There are 4 nested groupings, the coarsest first. Each group lies inside one group of the grouping before and may be the whole of it. The rows also spread widely along 11 directions, which tell nothing about the answers.
In the rows, zero is written as 128.
Some rows, each with its group in each grouping after it:
[ 79 171 164 153 132 127 168 170 147 132 166 123 135 114 169  87 100 174
  94 107  99 122 100  94 129] -> Q453 Q376 roko Q446
[ 16 134 151 153 163 175  91 148 128 135 169 185 109  94 173 173 135 185
  78  82  70 115 116 102 129] -> Q453 Q432 fiduf Q724
[140 143 139 144 134 120 187 127 124 151 105  78 120 124 119 110 136 168
 153 116 148 125 135 155 144] -> Q453 Q432 fiduf Q965
[142 129 128 128 102 104 168 128 168 124 109 151 126 139 159  85 141 109
 118 116 126 168  89 153 138] -> Q625 Q311 Suz Q387
[106 141 131  98 111 104 129  95  95 104  81 106 140 112 148 148 156 171
 128  80 102 146 182 104 129] -> Q625 Q468 puzud Q458
[112 122 101  93 129 121 109 137 172 103 202 151 125 168 100 161 115 177
  92 113  88 130 178 132  90] -> Q625 Q22 zuk Q645
[101 139 104  94 142 153  88 120 157 116 132 168 129 139 129 205 132 206
  92 105  87  83 167  91 126] -> Q625 Q22 labot Q116
[128 172 137 161  90  66 108  96 112 166 101 113 139  85 134 163 124 146
  56 113 171 133 112 130 192] -> Q453 Q432 Tatep Q338
[144 116 131 111 145 131 121 117 150 135 138 125 108 145 121 145 136 159
 127 103 114 144 148 126 117] -> Q625 Q913 mese Q885
[177 148  49 117 109 125 144  93 147 120  84 104 110 110 135 190 126 163
  92 161 136 127 136  55 136] -> Q625 Q468 Zirif Q877
[123 139 146 158 117 103 139 106 122 134  98  85 122 108 152 130 138 142
 107 116 150 142 133 104 158] -> Q453 Q432 pata Q43
[196 190 109  83  87  62 159 160 165 215 143 146 146 158 110 111  96 158
  94 125 125 147  95 167 149] -> Q453 Q805 Bez Q693
[155 142 136 143 147 150 129 110 158 168  88 133 114 116 114 160 142 175
 121 115 159  83 100 158 171] -> Q625 Q913 mese Q968
[110 150 169 146 129 110 168 124 131 124 147  97 118  98 143 111 133 176
 105  92 139  94 118 127 113] -> Q453 Q432 pata Q889
[138 163 136 134 135 110 151 124 121 156 152 106 108 103 116 130 117 171
 115  92 120 135 116 141 119] -> Q625 Q311 Suz Q263
[157 174 163 137 100  82 159  76  84 144  29  59 144  86 131 114 153 162
 144  85 170 131 140 142 186] -> Q625 Q468 Zirif Q866
[ 63 220 136 125 114 121 164 148  82 146  69 140 185  73 166 113 113 204
 109  79  78 115 117 106 182] -> Q625 Q311 Saka Q430
[136 147 140 123 127 114  88 122 174 154 167 147 112 133 148 171 118 164
  59 114 120 117 109  85 130] -> Q453 Q376 roko Q397
[161 133  59 121 112 130 162 117 192  97  98 117 150 160 106 158 120 170
 109 171 147  91 148 120 156] -> Q625 Q311 kaz Q122
[108 158 144 174 156 140 123 117 105 172 128 111  88  68 131 157 123 175
 110  88 129 125  95 138 154] -> Q625 Q311 Saka Q325
[173 154 139 153  98  69 165 106 140 164 126  84 119 109 114 117 122 139
  98 123 186 131 103 164 149] -> Q453 Q432 fiduf Q724
[116 139 129 106 121 116 134 140 147 127 152 135 132 150 122 123 125 161
 114 101 102 148 148 142 125] -> Q625 Q468 puzud Q458
[147 126 154 116 158 127 119  69 124 117 137  89  84  96  97 188 161 210
 124  68 149  59 162 137  86] -> Q625 Q22 zuk Q645
[126 136  86 137  87  64 134 113 153  82 201  92 141 139  94 142  92 149
  63 138 143 143 171 136 110] -> Q625 Q311 kaz Q122
[116 160 123 148 164 158 163 149 125 179 124 107  97 101 135 148 123 204
 131 111 113  97 109 118 141] -> Q453 Q805 Bez Q693
[141 165 125 128 115 107 175 114 144 114 122  96 137 110 105 126 122 192
 111 110 151  76 136 148 126] -> Q625 Q22 zuk Q645
[131 148 168 147 119  98 138 132 134 155  98  93 139 146 155  94 128 133
 128 115 130 176 131 113 181] -> Q453 Q376 roko Q446
[ 92 136 154 118 116 105 151 141 139 101 162 124 139 146 126  95 126 163
 126  84 104 137 162 164 110] -> Q625 Q22 labot Q116
[117 173 154 117 103  62 128 117  97 149 145  86 155 119 110 133 117 178
  98  87 126 139 174 135 142] -> Q453 Q432 pata Q889
[ 95 152 134 135 133 130 132 140 142 132 142 121 138 135 133 145 120 189
 105 116 112 107 147 113 146] -> Q453 Q376 roko Q446
[123 102  96 153 110 114 135 102 157 105 104 111 118 135 145 156 145 128
 100 152 153 143 148 110 150] -> Q453 Q432 fiduf Q965
[133 179 146 124 152 155 200 156 139 168  89 106 139 121 139 103 126 203
 150 112 114  89 104 115 151] -> Q453 Q432 fiduf Q724
[ 82 156 126 142 126 123 164 171 127 139 147 105 149 149 139  96 107 167
 127 125  91 167 155 122 149] -> Q453 Q376 roko Q397
[164 128  93 106 112 103 144 105 156 125 106  91 137 161 107 161 137 165
 118 145 144 123 175 112 140] -> Q453 Q432 fiduf Q724
[164 145 128 145 125 105 156 118 150 143 124  86 122 137 107 114 119 147
 123 123 152 139 123 145 154] -> Q625 Q311 Suz Q387
[155 150 160 150 107  87 147 120 160 156 129 100 129 129 128 110 123 142
  94 118 173 117 103 148 160] -> Q453 Q432 pata Q43
[128 156 117 124 146 159 144 144 173 125 170 138 101 112 149 145 103 186
  82 122 101  99  98  63 103] -> Q625 Q468 Zirif Q866

New rows, each followed by its group in each grouping:
[ 61 143 187 164 163 141 123 133  92 159 142 107 111  96 136 136 140 186
 130  66 112 127 139 148 148] -> Q453 Q432 fiduf Q965
[112 171 181 107 127 113 157 171 147 167 174 168 127 133 138  74 113 166
 119  63  86 140  90 180 111] -> Q625 Q22 labot Q116
[170 157  70 127 129 128 181 105 138 130 108  98  98  88 113 171 125 191
 111 137 144  87 125 110 107] -> Q625 Q22 zuk Q645
[183 141 111 138 155 149 158  86 161 129  93  85  98 103 110 176 139 198
 124 126 167  50 114 110 133] -> Q625 Q311 kaz Q122
[166 177 169 112  96  67 174 137 124 179  90  86 164 157 125  66 127 150
 151  99 136 168 132 168 172] -> Q453 Q376 roko Q397
[219 126  82 117 108 100 140  92 180 136  78 100 117 152 131 149 131 120
 110 159 157 155 125  90 159] -> Q625 Q311 Saka Q430
[122 195 128 108  94  95 175 149 152 147 138 156 156 110 149 120 109 189
  77 114 118  85  90 129 128] -> Q453 Q376 roko Q446
[122 133 130 142 126  98  82 111 136 156 169 115 118 140  87 184 123 166
  80 112 149 129 162 155 156] -> Q453 Q432 Tatep Q338
[136 154 155 130 133 110 131  99 131 138 130 110 120 104 111 148 133 184
 109  82 143  93 123 156 135] -> Q625 Q311 kaz Q122
[102 133 106 138 117 118 153 121 123 115 111 105 128 118 153 139 138 155
 113 127 116 144 155  96 131] -> Q453 Q432 pata Q43
[172 125 175 121 137 115 180 109 166 131 116  84 117 152 110 103 157 173
 148 100 171  80 129 165 123] -> Q453 Q432 Tatep Q338
[126 128 112 122 129 126 139 129 167 106 146 126 130 150 126 132 121 158
 111 122 111 134 144 122 128] -> Q625 Q311 kaz Q122
[176 130  99 130 120 100 142 135 154 175 144  95 112 174  92 137 119 143
 134 147 145 170 147 167 149] -> Q453 Q376 roko Q397
[147 145 116 130 114  98 161 125 128 169 125 119 112 118 124 135 132 149
 116 119 140 148 117 161 133] -> Q453 Q432 fiduf Q965
[132 138 165 165 119  76 133 101  86 182 116  80 104 101 116 126 144 132
 132  86 163 178 134 191 161] -> Q453 Q432 fiduf Q965
[106 151 130 110 129 122 119 135 130 138 123 114 149 147 137 147 125 178
 110 111  94 138 172  82 148] -> Q453 Q432 pata Q43
[138 167 121 117 120 122 170 140 159 130 113  96 156 148 131 123 115 194
 118 136 125  94 144  96 148] -> Q453 Q376 roko Q397
[143 158  96 139 162 155 127 136 134 193 128 111 101 117 108 190 113 193
 113 136 119 117 128 102 155] -> Q453 Q432 fiduf Q724
[122 126 112 127 120 117 145 112 153 112 146 122 115 132 124 163 141 180
 104 122 140  92 146 138 111] -> Q453 Q376 roko Q446
[ 90 163 151 118 129 135 144 147 127 158 106 150 148 131 150 122 141 188
 130  90  96 118 125 146 157] -> Q453 Q376 roko Q397
[ 75 168 152 160 127 105 101 141 100 164 158 130 131 103 117 134 104 161
  94  81 106 169 140 160 166] -> Q625 Q22 zuk Q645
[112 135 175 129 154 132 152 117  94 163 114 114  85  90 162 127 163 165
 148  61 104 142 117 132 103] -> Q453 Q432 pata Q43
[ 99 128 125 173 148 128 121 130 117 149 151  82 108 125 110 156 116 162
 115 127 134 155 162 127 158] -> Q453 Q432 fiduf Q965
[168 124 116 120 152 140 142 122 153 158 124 118  88 139 125 138 135 151
 143 116 115 154 118 129 126] -> Q625 Q311 Saka Q325
[136 160  97  85 104 102 180 141 139 150 142 155 128 121 139 131 129 169
 106 113  98 131 115 138  91] -> Q453 Q432 fiduf Q724
[195 141 113 131 138 115 171 113 165 140 154  82  87 123  94 136 115 171
 121 127 160 104 121 139  98] -> Q625 Q22 zuk Q645
[107 130 146 145 193 192  90 124 177 130 182 141  82 116 127 191 121 206
  86  99 107  62 109  78 119] -> Q625 Q311 Suz Q387
[ 68 140 149 131 166 182 160 167 144 138 124 136 137 153 134 119 143 209
 162 102  87  95 143 152 146] -> Q453 Q376 roko Q397
[128 150 101 118 113 114 132 128 144 148 125 142 124 127 149 158 128 162
  94 128 111 137 123 105 133] -> Q453 Q376 roko Q397
[129 111  99 123 139 131 146 107 156  78 166  99 101 132 122 155 131 169
 110 122 116 116 162  92  84] -> Q625 Q311 Suz Q387
[134 140  89 128 102  87 159  79  91 124  98 104 114  85 109 167 155 163
 124 100 145 131 150 175 116] -> Q625 Q311 Suz Q263
[ 93 133 136 170 141 127 129 109 129 120 169 114 102  91 104 158 127 178
  98  95 148  96 124 179 127] -> Q625 Q311 kaz Q122
[107 103 129 149 133 138 103 103 188 104 165 162  92 117 147 187 148 158
  55 122 151  75 105 112 114] -> Q453 Q432 Tatep Q338
[123 182 144 109  90  67 169 148 124 146 156 116 151 124 152  88 107 158
  96  99 100 162 124 120 114] -> Q453 Q376 roko Q397
[148 154 134 125 130 116 158 128 142 147 122  99 119 129 139 132 127 174
 121 119 125 122 129 102 130] -> Q453 Q376 roko Q446
[176 154 118  85 100  78 160 113 187 106 196 129 125 134 113 132 109 175
  69 109 133  85 115 121  63] -> Q625 Q311 Suz Q263
[115 167 139 136 144 140 128 131 140 143 126 133 122 103 154 140 115 173
  93 101 101 121 100  79 148] -> Q625 Q311 Suz Q387
[119 131 127 140 122 130 148 126 160 142 103 148 125 128 136 141 149 158
 109 124 145  98 109 159 158] -> Q453 Q432 pata Q889
[108 177 118 144 135 144 134 168 150 188 135 145 139 133 125 143 102 186
 100 132 111 118 104 138 181] -> Q453 Q376 roko Q397
[109 139 156 104 154 163 105 129 158 122  73 129 170 167 143 138 139 188
 135 105  91 113 173  75 184] -> Q625 Q913 mese Q968
[118 162  99 119 105 119 143 152 186 112 159 155 153 149 119 137  95 178
  74 138 118  91 130 124 138] -> Q625 Q22 labot Q116
[153 153 137 127 153 155 163 155 161 168 101 116 136 153 122 101 116 168
 151 124 116 133 116 130 166] -> Q625 Q913 mese Q968
[ 72 114 146 137 128 138 169 129 153  74 118 112 152 149 136 111 157 180
 136 113 129  83 171 142 134] -> Q453 Q432 pata Q889
[154 141 148  97 123 112 145 113 158 130  93 110 141 148 154 125 144 162
 120 111 120 123 141  80 136] -> Q453 Q432 fiduf Q724
[124 121 116 143 111 104 145  82 124 101  95 109 104  89 162 141 154 133
 109 106 136 146 125 113 125] -> Q625 Q311 Saka Q325
[ 79 120 160 109 154 173 128 122 181  85 131 183 124 127 172 141 159 188
 107  79  86  67 110 101 104] -> Q625 Q311 Suz Q263
[129 151 130 122 111 108 143 112 139 125  93 106 145 128 152 138 139 171
 109 118 128 116 143  96 148] -> Q453 Q376 roko Q397
[123 140 122 138 143 130 123 117 139 129 137 109 115 119 126 154 119 170
 107 110 117 129 139 104 139] -> Q625 Q311 Saka Q430
[153 163 151  94 115 100 167 134 157 106 133  76 157 156 128  91 109 179
 119 107 115 120 159  81 123] -> Q625 Q468 puzud Q458
[117 193  93 104 106  94 155 143 120 135 168 129 149 106 121 140  87 191
  81 106  88 132 136 113 112] -> Q625 Q311 kaz Q122
[143 120 112 148 136  99  98 100 110 163 165 105  72 109  91 177 128 143
 110 101 137 179 153 169 120] -> Q625 Q22 zuk Q645
[153 191 200 164 133  76 111 147 116 229 198 100 107  97 104  95  74 145
  84  74 142 177  76 170 157] -> Q625 Q913 mese Q968
[123 152 122 132 105 108 164 126 158 101 126 105 162 132 117 114 114 175
 101 128 145  94 146 135 145] -> Q625 Q913 mese Q968
[204 149 114 125 101  74 156 100 143 154 111  87 119 122 114 125 117 132
 107 128 165 157 119 132 138] -> Q625 Q913 mese Q885
[119 127 103 142 126 132 131 120 153 123 104 113 129 146 134 162 137 166
 114 148 134 120 156 108 162] -> Q453 Q376 roko Q446
[154 163 131 153 128 121 118 100 142 154  64  99 134 113 118 159 128 168
 107 124 162 105 128 115 201] -> Q625 Q22 zuk Q645
[180 144 148  97 132 122 101 110 186 160 109 160 120 147 150 150 137 149
  94 103 115 126  91  92 147] -> Q625 Q311 Suz Q263
[132 154  98 132 120 101 107 131 136 186 179 147 107 118 100 188 106 169
  71 123 132 134 122 157 135] -> Q453 Q432 fiduf Q965
[133 195 178 141 111  78 163 109  93 163 101  96 142  73 129  99 124 174
 115  63 145 118  98 170 158] -> Q625 Q311 kaz Q122
[110 150 142 159 151 150 129 131 120 174  85 140 108  99 163 132 137 144
 127  99 101 167  88 118 176] -> Q625 Q311 Suz Q263
[116 139 115 129 104 109 160 105 113  99  94 102 124 104 159 121 142 145
 122 111 118 160 146  99 128] -> Q625 Q468 Zirif Q866
[158 183 156 116 152 129 107 129 142 189 138 130 120 116 120 154 106 191
  97  87 109 111  99 104 155] -> Q625 Q311 Suz Q387
[106 145 137 139 125 124 130 129 134 153  96 134 138 126 147 140 138 157
 111 114 124 134 127 129 173] -> Q453 Q432 fiduf Q965
[124 132 189  99 147 117 113 149 146 149 147 124 138 186 118  86 130 153
 154  71  81 183 167 150 140] -> Q625 Q22 zuk Q645
[103 121  52 197 105 116 105 110 145 127 130 144  99  91 141 186 113 108
  53 166 151 170 105 125 176] -> Q625 Q311 Saka Q430
[131 155 138 109 135 139 167 157 176 125 158 128 130 144 131 104 110 182
 110 111 107 102 112 117 115] -> Q625 Q468 puzud Q458
[129 148 128 136 152 163 163 139 148 134 118 101 113 127 128 123 122 183
 140 121 118 114 126 107 142] -> Q625 Q468 Zirif Q866
[163 136 149 163 107  69 137 114 136 171 117  70 113 131 131 108 125 120
 112 121 170 175 121 145 175] -> Q453 Q805 Bez Q693
[ 96 125 143 137 123 121 167 118 139 105 134 133 125 123 119 108 153 162
 133  86 135 107 125 204 121] -> Q625 Q311 Suz Q387
[158 128  62 117 109 133 118 108 190 104 101 128 135 160 122 180 124 156
  86 170 138 118 150  78 162] -> Q625 Q468 Zirif Q877
[124 154 164  75  94  59 132 118 129 121 156 122 157 145 143 114 130 162
  95  75 100 148 165 115 101] -> Q453 Q432 fiduf Q965
[ 77 114  99 129 126 137 162 115 136  76 117 109 140 134 128 158 152 187
 125 127 126  91 187 127 121] -> Q453 Q432 fiduf Q965
[129 164 175 137 108  96 162 125 126 153  66 115 141 113 188  86 145 137
 126  97 125 154  96 107 169] -> Q453 Q376 roko Q446
[110 120 136 137 156 142 140 150 147 160 152 122  99 147 127 130 135 167
 138 107 109 139 135 152 133] -> Q453 Q805 Bez Q693
[220 132 118 105 112  95 137  89 220 105 147 111 105 142 124 153 121 153
  67 140 171  78 108  79  98] -> Q625 Q22 zuk Q645
[138 145 149 168 141 117 102 103 149 141 148 102  96  94 147 153 112 146
  71 111 140 136  98  74 145] -> Q625 Q311 Suz Q263
[155 147 139 158 113  82 162 117 132 135 141  72 117 107 128  97 105 130
 104 119 154 168 120 123 133] -> Q625 Q913 mese Q885
[135 148 153  84 140 123 138 131 136 164 132 146 120 136 140 141 144 183
 126  80  93 122 129 127 108] -> Q453 Q432 fiduf Q965
[140 142 136 124 147 118 127  87 121 121 137  63 111 112 102 188 137 213
 105 103 147  72 181  87 114] -> Q453 Q432 Tatep Q338
[ 36 144 170 143 177 173 140 156  99 131 142 118 127 117 144 131 137 211
 141  74  72 117 163 110 135] -> Q453 Q432 Tatep Q338
[105 173 128 149 134 126 136 161 144 173 166 126 137 129 103 142  96 191
  89 124 126 104 125 148 164] -> Q453 Q432 pata Q889
[106 129 137 149 111 115  68 111 158 132 131 148 126 134 140 159 127 130
  70 115 133 158 130 119 183] -> Q625 Q468 Zirif Q866
[101 139 104 154 111 114 154 123 129 126 109 115 128 108 153 141 130 147
  99 135 131 140 132 110 149] -> Q453 Q432 fiduf Q965
